The rows of a group lie close to one hidden flat surface of 13 dimensions, which may be shifted away from zero. Surfaces can cross.
(in the rows, 100 means zero)
Known rows, each followed by its group:
 77 101 110 114 107 101  70  87 102 114 111  95  72  88  80 101 106  86 101  98 100  90 117 114 102 : (2)
117 112  97  98  84 106 105  97  92  98 116 112 104 105  98 100 103 101 109 130 103  95  94  93 110 : (5)
 91 101 109  86 111 102  82  95 116  74  98 105  91  65 107  88 126 107 115  99 107 115  77 108 100 : (2)
116 106  80 137 114  93 110  74 112 102 119  73 118  96 109 116 104 106  96 106  94  90 102  94 106 : (1)
127 113 108 108 110  97 113  86  86 114 113 108 116  99 109 108  92  87  91 128 109  96 115 106 122 : (0)
117 100 108  91 115  75 120  78  88 106 120 103  90  86  89 104  99  93  82 107  84 103 105  84  85 : (4)
 87 102 100 114  89 103  96 106 101 121  86 115 100 113 102 101 115  99  99  99  98  90 111 104 107 : (4)
108 113  90  72  87 115  88  95 109  82  93  88  89 113 101  93 128  76 125  68  89 112  86  94  59 : (1)
 88 101 108  96  94  79  71  96 112  87  92  93  98 103 119  84 112  88  86  93 100  98 115  88  81 : (5)
 93 104  93  99 102 107  92  96 103 118  85  98  92 118 104 106 117  79 104  71  93  90 107 107  94 : (1)
 87  98 102 101  98  93 107  95  99 121 100 116  87 120  92  94  94  87 104  86 105  94 119  97  91 : (5)
111 113 108 103  87 124 103 105  93 103  88 116 103 128  90  99  97  92 107 115 125 118 115  90  94 : (4)
 81 101  78  98 112 105 127 103 110 125  94 124  92 122  87 125  83 115 116  96  91  94 113  81 104 : (0)
114  93 108  89 115  84 102 102  99 102  93 111  99 132  83 125  99  94 108  96 102  79 115  95 101 : (4)
101 105 111 100 113 110 130  79  90 125  95  82 102  80  84  96  97  89  85 115  94 108 109 115 114 : (0)
 92  92 111  83  87 107  89 111  96  74 113 110  87  65  91  84  93 118 105 117 100 123  80  97  91 : (2)
 70  92  86 125  88  97  61 106 102 118 103  97  90  98 127  90  91  87  78  70 106  78 103 109 117 : (1)
 76 103  92 121  98 109 113 100 106 123  78 103 104  99 128  94 105 102  79  92  97 108 112  96 101 : (2)
 95  83 107  85  85 100 125  91 107 104  88 110 112  77 109  77 114 108  90 110 102  94  87  97 114 : (1)
100  89  97 106  65 136  98 116  73 114  95  79  95 113  60  93  83  89  91  77  96 119  98 102  84 : (1)
103 108  89 106  94 123 107 113 101 110  74  95 113 135 114 107 102  93 101  93 117  90  95 107 116 : (0)
 86 114  94  90  92 119 109 102 100 113  91 105  99  91 109  84 103  96 111 104 102 110  91 118 113 : (3)
116 102 101  91  93 102 106  64  98 106 108  65  95  95  75  92 125  70  94  90  87  93  97  99  88 : (5)
 78  90 107 117 117  86  74 116 117  86 105 112  99  68 135  93  99 118 117  89  99 102 102 133 106 : (0)
 89  83 120 110 102  79  86  84 107  82 107  72 101  86  98  67  89  96  77 103 130  95 104 103 106 : (0)
109 107 103 101  83  84  83  91 104  99 107 143 123 101 109  87 117  99 113 114 114 104 111  88 113 : (4)
127 107 109 110  91 108 101 108  72 102 110 100  88 116 105 112  82  89  68 121 104  99 109  79  84 : (4)
 90  97 106 111  99 116 124 112  94  94 107  76  72  94  77 107  83 126  91 129  85 108  97  94  78 : (3)
 87 101 102 125  84  95 105  89 103 106 112  89  99 100 108  72  88  99  89 111 112 100 115  99  93 : (1)
111 121  77  96 106 127  95  71 124  90 114 116 108 104 107 109  92  84 138  92 122 136 114  68  83 : (3)
103 125  90  93 109 106  97  89 109  99 101  92 100 110 114  99 111  84 115 106 113  89  88 115 120 : (5)
 96 102 107 113  97 114  81 114  96  93 114 106  66 124 104 103  71  92 105 101 124 101 117  92  76 : (2)
115 104 118  88 113 105  99 100  96  77  88  72  89 102  90 118  96  99  72 128  98 107 108  74  78 : (5)
100 105  96 102 109 113 110  93 106  87 106  60  87 121  71 104  84  98 115  96 106 106 101 101  80 : (4)
 84 116  90 104 102 101  79 117  97 106 111 104 113  92  93 106  82 115 118 119  97  98  98 130 141 : (4)
 74  84  72  77  70 106  93  99 124 105 101 154 114  99  92  97  87 113 135  80  90 118 120  58  89 : (3)
 83 116 106  84 127  80  92 106 102 111 105 120  87 100  94 105 106  98 133  99  97  88 102 138 122 : (4)
100  91 105  92  97  98 109 100 105  93  95 106 104 112  81 104  89 109 103 106 104 106 113  78  90 : (3)
120 109 106 106  83  97  97  93  98  92 114 105 115 109  91  87 114 100 120 127 115  90  96 112 115 : (5)
115  99  99  80 119 109 106  96  91  88 105  81 111  82  81 108  84 101  97 103 111 110  76 108 126 : (5)
108 119  93 110 110 110  82 108  96  91 110 106  95  95 119 111 101 101 107 101 110 110  84 107 106 : (4)
 91 103 111  83  93 121  85  87 118  80  96  74 100 111  79  68 101  80 139  96 142 105  98 128 106 : (2)
136  94 116 114  94 133 115 124  59 109 101 118  75 115  96 112  97  90  87  94 117 107  81 109  87 : (5)
111 107 109 100  67 106 125  99  88  97 108 104 125 104  78  68  86 107 111 129 110 130 111  98  92 : (1)
102 104  94  89  97  91  83 110  98 103 103 137  93 127 111 111  92  91 112  87 106  93 113  85  93 : (4)
 78  94  97 110  94 102 101  91 106 125  87  84 110  93  93  92 100  97  85 100  95  91 113 109 122 : (1)
 91 106  98 107 107 116 119  90  99 126  93  93  90 105  87 102  95  88  99  88  95 115 116 102  89 : (3)
120  94 107 107 138 118 122  97 101  81 125 103  62  72 116 116  88 109 111 100 113 114  79 103  77 : (0)
 77 120  77  79  82 102 113  97 100 110 107 105  82 108  92  86  88  99 105 100  82 115  97  77  80 : (0)
 83  95 125 126 124  89 116  87 134  94  66  87 104 108  87 101 141 122 109 113 108  94 122 105  92 : (2)
 97  72 110  99  82 101  92  92 116  96  92  90 110  79 110  83 122  91 109  84  85  91 111 114  87 : (0)
 99  98  91  78  99 102  97  97 110  81 100 101 102  91 102  95  99 103 105  94 103 112  83  82  95 : (3)
 99 101  95 108  87 123  98 112 104  85 116 122  91  99 101  98  77 115 125 106 110 130 105  83  74 : (3)
102 102 108  95 111  68 100  82 101 114 120 127  83 109  77 112 105  92 109 106  86  87 130  84  86 : (5)
 98 101  98  73  73 113  79 115  96  85 103 114 104  85  89  89 111 108 121 110  94 106  78 105 111 : (4)
 90 119 103  44  77  96 115  71 122  78 102  91  87 117  84  73  97  88 115 145 103 101 115  57  74 : (5)
 93  88  98 120 138  81  95  97 129  91 103 106  79 111 115 130 112 116 116  86 107  70 103  97  94 : (1)
 91 102 104  97 111  67  97  92 106  89 119 102  96  97  92  88  92 107 109 105 102  99 106 101  96 : (3)
118  67  99 112  93 102  93 117  95  77 114 108 115  82  99 103  93 129 101  97 118  88  62 104 126 : (1)
103  82  96  84  76  76 102 111  87  86 121  84 112 108  91  86  53 107  85 110  93  87 103  85  98 : (4)
 93  88  99  92  92 135 108 124  95 106  57  89  95 110 101 114 103 103  75  91  94 103  93  89  94 : (5)
 89  94 115 108 134 108 121  97  95 107  94  85  87  81  92 100  83 106  81 105 122 109  92 116 119 : (0)
 81  77  98  82  88  87 109 100 115  95  75  94 115 119  83  90  94 110  85  90 102  95 110  66  95 : (3)
105  93 108  89  87  91  99  94  90 112 112 124  92 104  91  81 104  81 110  85 110  93  99 110 102 : (1)
105  92 103 129  85 104 111  88  84 124  98  78  94 112  84 116  83  93  42 116  78  97 139  57  74 : (5)
136  83  83  62  90 128 120 105  91  91  94 124 108 104 101 123 100  96  99  91 106  96  64  66 108 : (0)
100  86 117 113  72  48  96  96 100  89 126 100 116 115  99  66  83 110  92 132 109  72 127  95 101 : (4)
121 119  96 116 106 108  79 118  75  92 118 103  80  87 150 108  97  92  76  99  99 104  75 110  95 : (2)
107 128  98 112 105  81  87  95 100 103 116 104 105 121 110 108  96  93 110 122  94  92 125 102  99 : (0)
132 115 102 108 102  88  69 101  94  76 110  86 112 123 118 112 102  88  88 115 116  83  99  93 105 : (0)
124  79  88 155  69  93  87  93  74 111 140  90 117  88  91  97  80 103  65  91  93  99 104  85  99 : (5)
113 107  92  74 128  88  88  77 123  80 106 104 112  99  89 116 115  93 133  88 106  99  93  93 109 : (3)
101  99 106  95 105  91  92  99  99  95 111 116  96  91  95 107  95 105 103 111  96 102 106  92 100 : (2)
 96  89 110 112  93  90 100  86 110  99 111  98  93  97 112  78  96  91 101  97 111  94 119 100  84 : (0)
 87 100 101 111 106 102 112 108  76 134  96 107  70  97 109 100  91  86  71  70  82 113 107 106  79 : (3)
 94  94  87  88  94 106  99  91 112 103  92 103  93  94 114 100 114  90  96  76  88 101  95  79  83 : (2)
 88  98  98 102 110  88 100  95 105 121 102 121 105 105  84 106 101  98 124  84  94  99 121 112 105 : (3)
105 130 103  92 125 115 109  95  97  98 114  94  58  89 113 109 107  90 111 113  98 105  81 115  88 : (3)
 87 103  80 117 127 129  83 109 106 100 110  85  86  96 103 132  62 106 104  89 110 108  99 102 111 : (2)
 83  89 101 123  96 108  49 107 106  84 117  99  45  89 107 110 110  99  90  81  95  91  96  82  61 : (2)
115 106 111  60  94 103  94 113  96  73 103 131 104  85  99  91 115 109 132 118 112 107  66 114 118 : (5)
 94 117 111  89 124 108 120 104 108  93  85 101  83 117 100 110  92 110 104 132 118 102 104  92 100 : (3)
 90  93  99 115  74  84 106  79 104 108 122  97 102  94  97  69  89  98  89 111 103  97 117  85  93 : (1)
 87  99  95 104 100 135 112 113 106 111  62 104  87 118 129 105  98  91  83  79 113 111 104  84  82 : (2)
113 100 111 105 124  72  86  85 113  88 113 114  79 115 117 118 113  90 103 105 110  72 117  84  86 : (1)
116  92  98 106 117 101 113 117 102  90 101 135  92 106 122 113 109 116 124  83 115  96  74 109  99 : (1)
 93  96  87  90  99  97  52 127 105  69  80  85  95 118 122 111 109 102  80  70 106  84  70  87 100 : (0)
 79  85  97  89  91  97  78 119 112  97  86 132  86 101 114 100 118 107 112  74  93  90  93  96  91 : (2)
108 103 115 112  92  98  72 107  91  92 103  94  91  90 114  92 126  92  89 103 100  88  85 123 103 : (2)
 92  99  99  89  60  93  98 103  80 130  95 106 122 102 101  74  94  84  77 114  89  86 111 111 129 : (4)

New rows. What belongs after each?
 89 102  94 124 101  82  90 100 104 101 128 114  98 107 106  82  81 105 121  88 123 100 104 116 106 : (5)
112  90 105 125  97  88  90  89  97 100 118 100 107  87 125  96  85  94  76 108 106  92 117  92 100 : (0)
 90  70 117 101  96  92  95  99 110 109  86 115 106  91 113  89 106  92  98  85 107  85 120 111 105 : (0)
133 118  95  87  94 113 112  82  82 107 119 101  88 120 102 101  93  68  97 111 118  92  91  92 103 : (5)
114  98 106  84 114  92 116  78 118 101  85  99 108 108  96 111 133  90 110 104  94  82 108  94 100 : (1)
109  92 108 105 115  89 110  93 109  89 101 109 105 107  74 117 106 117 112 110 103 101 111  82  93 : (4)
105  99 103  90  98 114  99 100  94 103 109 122  86  93  89  94 105  87 132  70  97 124  99 113  75 : (3)
106  97 143 133 111  82  82 110  84  92  96  93  97  90  99  83 118  99  87  97 113 114 114 136  86 : (5)
 96  88  92 135 103 111 121  91  95 118 102  68 105 102  67 123  75 113  73 105  82 108 126  77  90 : (3)
 93 121  89 103  98 104  83 113 101  98 100 113 108 100 135  79 106  93 124  78 115 112  82 133 112 : (1)
125 110 101  97  96  88  83  85 104  80 115  89 109 120 101  93 110  80 114  99 119  88  99  99  97 : (4)
 83 117 107 106 130  79 106  99 102 111  98 105  85 113 114  98  92  99  94 104 113  95 110 113 107 : (3)
105 121  91 114 101  98  96 102  85 100 119  85  85 100  98 124  80 106  76 125  68 110 114  72  75 : (0)
 70  94 103  88  91  99 102 128  91 122  78  93  87 108 106  85  99  95  97  86  88  74  92 144 119 : (4)
 92  93  96  86 108  90 103  75 105 109 119 104  74  80  72 115 100  96  97  97  68 101 116  69  74 : (2)
126  75 106 114  93  95  93  98 112  94  97 113 129 124 113 113 102  96 106 103 122  69 119  92 114 : (0)
113 121  87 125  99 140  84 115 109  74  98  98  84 132 151 106  87  93 106  97 141 114  92  82  73 : (3)
103 112  92  98 118  94 113  66 102 135  99  86  91 117  78 125 114  72  93  97  81  77 125  92 104 : (5)
 99 101 110  78  96 104  81 125 103  81  84 105 100  89 108 103 119 107 121  99  80 105  92 119  90 : (0)
110 105  93 122 102 103  99  90  97  87 133  81  74  99  96  99  95  97 105  93 104 103  88  95  72 : (5)
119  90 111  95 108  97  99 105 100  81  84  93 133 113  88 103  94 107  96 104 127 107 101  94 115 : (3)
 81 113 123  84 139  96 104  99 126  80  82  92  79  95 100  98 121 108 134 111 113 103  99 129  96 : (1)
107 120 104  82 121  79 101  84  96  96 111  97  73 101 119 102 104  82  82 107 100  91  92  88  90 : (3)
102 109  83 112 121 109  97 112 106  82 113 131  93  96 112 123  77 127 114  93 111 137  93  70  83 : (4)
107  91  94  91  95  85  82 108 108  75 100 107 136  97 107  98  91 118 100 110 115  99  88  88 127 : (3)
104  92 120 100 128  85 119  95  94  93 101  80  88 101  61 111  94 109  96 102  97 107 105 101  84 : (3)
 95  98  73  88  84  79  77  76 134  74 137 101  88 117 100  83 110  91 147  72 105  78  87  82  78 : (5)
107 110  99 111 104 122 105 110 103  82 107  90  78  95  97 111 112 116 113 116  96 105  78 104  84 : (5)
 83  92 116 108 103  87  81 101 107  84  96  84  86  99 117  71  97  92  84  87 129  97  97 108  93 : (0)
 99 111  87 111  97  86  77  83 119  89 103  62  98 134  99  97 113  82 104  86 101  76 110  91  83 : (0)
 84  84  87 103  94 112  94 117 105  86 103 106  79  88 126  94  82 114  88  79 105 109  78  81  82 : (0)
120 107 105  66  81 106  99  93  83 105  99 106 122 109  76  93  96  78 104 116 104 102 103 100 120 : (4)
 84  86 104  69  94  90 104 126  88 110  86 111 102  90  98  93  96 108  99  93  83  84  84 128 126 : (4)
 86 107 104  83 106  66 109 100  96 106 120 123 100 112  91  84  62 100 116 109 108 104 123 102 103 : (4)
106  94 135  97 129  85  94  85 102  79 104  82  94  81 103  75 103  88  96 104 142  98  89 131 116 : (0)
 90 120 111  84 109 112  97 104 106  71  97  62  69  89  97  80 118  96 121  96  96 120  76 126  66 : (0)
 78  95 103 134 102 114  77 130  94  98 107  82  76  97  92 107  88 121 107  97  99  91  92 137 107 : (2)
109  86 108  88  94 108 106 118  70 119 111 128  69  77  83 115 102  97 101  81  63 109  92 109  77 : (3)
100 103 113  85 113 103 118 102 102  87 105 104  80 111  74 104  85 109 118 120 113 107 102  94  88 : (5)
130  88 116  89 101  86  83 119  85  72 116 134  95 106  98 111  89 106 106  99 111 108  99  83  79 : (3)
 87  91  85 118  85 110  95 130  89 121 102 148  84  97 117 114  99 119 100  82  85 100  93  96  98 : (5)
115 108 109  90  97 105 102  96  97  98  99  99  92 108 107  99 113  83 109 105  94  99 107 106  82 : (0)
104 118  92 112  94  84  88  86 105  99 122 107  90 127 118  99  91  85  97 114 112  84 122  77  88 : (5)
 97 116  97 102  95 112 112  90 106  86 112  76  95  96  88  87  95 108 111 127 106 108  90 103  98 : (5)
115  84  92 110 113 110 114  83 106  98 101  71  93  87  92 127 112 103  80  95  83  85  88  82  93 : (1)
112 108 100  98 102  86 102  75 113  85 119  87 106  93  91  99 106 100 109 119  92 102 109  83  85 : (1)
112 105 110  88  81  75  92  73  91 111 109 102 114 102  94  87 100  74  72 121  93  94 131  73  98 : (5)
 99 118  89  98 109  81 115  79 120  86 113  71  96 101 116  74 121  92 131  83  95  97  83 123  79 : (2)
 85 112 110  94 134  93  92  95 107  88  92  62  93  83  86  99 112 100 105  97 101 104  83 134 114 : (0)
111  97 102  93 121 113  95  83 115  94  90 108 115  97  95 129  89  99  92 115 119 111 119  63 112 : (2)
102 118  90  82  82 126 110  84 100 103 114 115 103  82 101  85  91  92 115 120 103 132 100  86  96 : (3)
112 121  93 112 133  87 117  87 107  87 132 104  96  82  97 117  94 122 125 118  88 122  99  99  88 : (1)
 84 105 112 109 118  77  99 114  83 108 110  99  85  79 106  83  98 106  99  88  94 102  83 149 111 : (3)
102  99 112  95  89 127 124 122  82 120  79 124  91 124  92  95 100  96 109  99 119 103  94 120 108 : (5)
 97  94 121  90 121  70 126  90 107  94  95 119  93  85 108  75 126 107 109  91 108 108  88 114  91 : (4)
111 130 107  99  89 104  70 116  73  97 126  90  89 111 107  94  78  81 102 133 110  88  99 135 122 : (4)
108  84  87 107  43 101  97  94  91  92 129 100 120  82  86  76  90 114  87 122  87 106  94  67  93 : (5)
 86  92  82  68  86  93 102  94 106 104  95 118  98  94 107 100  96  98  84  90  82 101  97  57  93 : (3)
 82 101  97 103 122 100  93 101 121  83  92  73 100  97  92 105 100 114 113  94 105 100  93 111 105 : (5)
116 115  87 114 113 128 105  94  99 114  82  92 119 126  99 122  98  87  98  87 119 112 106  94 111 : (4)
122 112 106  82  95 140  93  90  97 107  78 106 100 101  63 127 149  85 116 109  92 105  92  98 105 : (4)
 98 107  84 103  70 125  79 105 101  97 103 108 104 102  95 101 103 102 108 103  98 112  97  83  98 : (4)
114 124 100 140 100 105 100  80 101 103 115  69  95 101  97 106 126  95  99 125  91  90 104 111  94 : (5)
118 104 106  99 104  95  93  95  95  78 125  69  86  96  78 108  99 102 101 119  92  90  89 103  90 : (4)
 94 113 103  90  94  93 103  80  99 118  97 106 106  88  96  79 129  82 108  99  96  99  98 122 117 : (4)
 84 108  81 106  99 108  93 111 112  91  98  86  98 100 109 104  98 114 112  94  86 105  90 102  91 : (0)
114 107 112  75  81 126 111 103  75 105  97 104  81  88  84  96 106  87  87 116  89 119  88  93  85 : (4)
 98  97  99  91 109 116 107  97 111  94  87  83  98 102  90 105 107  98 113  89 102 103  93 105  95 : (2)
111 110  96  87 109  81 104  92 117  88  98  95 114 117 115  90 125  90 134  84 105  85  89 124 102 : (2)
 73  91  80  99  91  74  83 104 126  77 119 115 108  93 108  90  80 131 116 100  99 102 100  74  98 : (3)
113 111 100 105 119 114 106  91  99  90 109  82  98  88  74 118 103 108 110 114  97 115  90 101 100 : (4)
 83 109  78  92  74 111  89  84 100 121  97  80 101  82 106  78 126  76  94  77  77  94  82 115 110 : (4)
 73  93  96  95  63  97  98  92 106 117  94 100 113  98  94  66  95  94  94 101  94 104 121  91  99 : (1)
 98 130  92  76 109 108 102  83 106  98 102  89  72 107 121  96 107  73 101 104 102 100  91  92  87 : (5)
104 101  83 106  80 104  85 105  96  83 116 110  97  80 131  89 100 105  87  90  97 115  76  79  85 : (4)
110 123 125  84 117  87  95  83  94  83 107  82  89  86 101  84 107  84  92 124 108 114 103 107  89 : (5)
103 101 106 106  95 101  75  95 108  84 103 105  88  97 124  93 115  90  93  96 114  98  98  88  84 : (2)
 82 107 109 111  91  91 122  95  86 108 108  81 111  76  91  61  71 112  74 126 105 129 105 109 109 : (3)
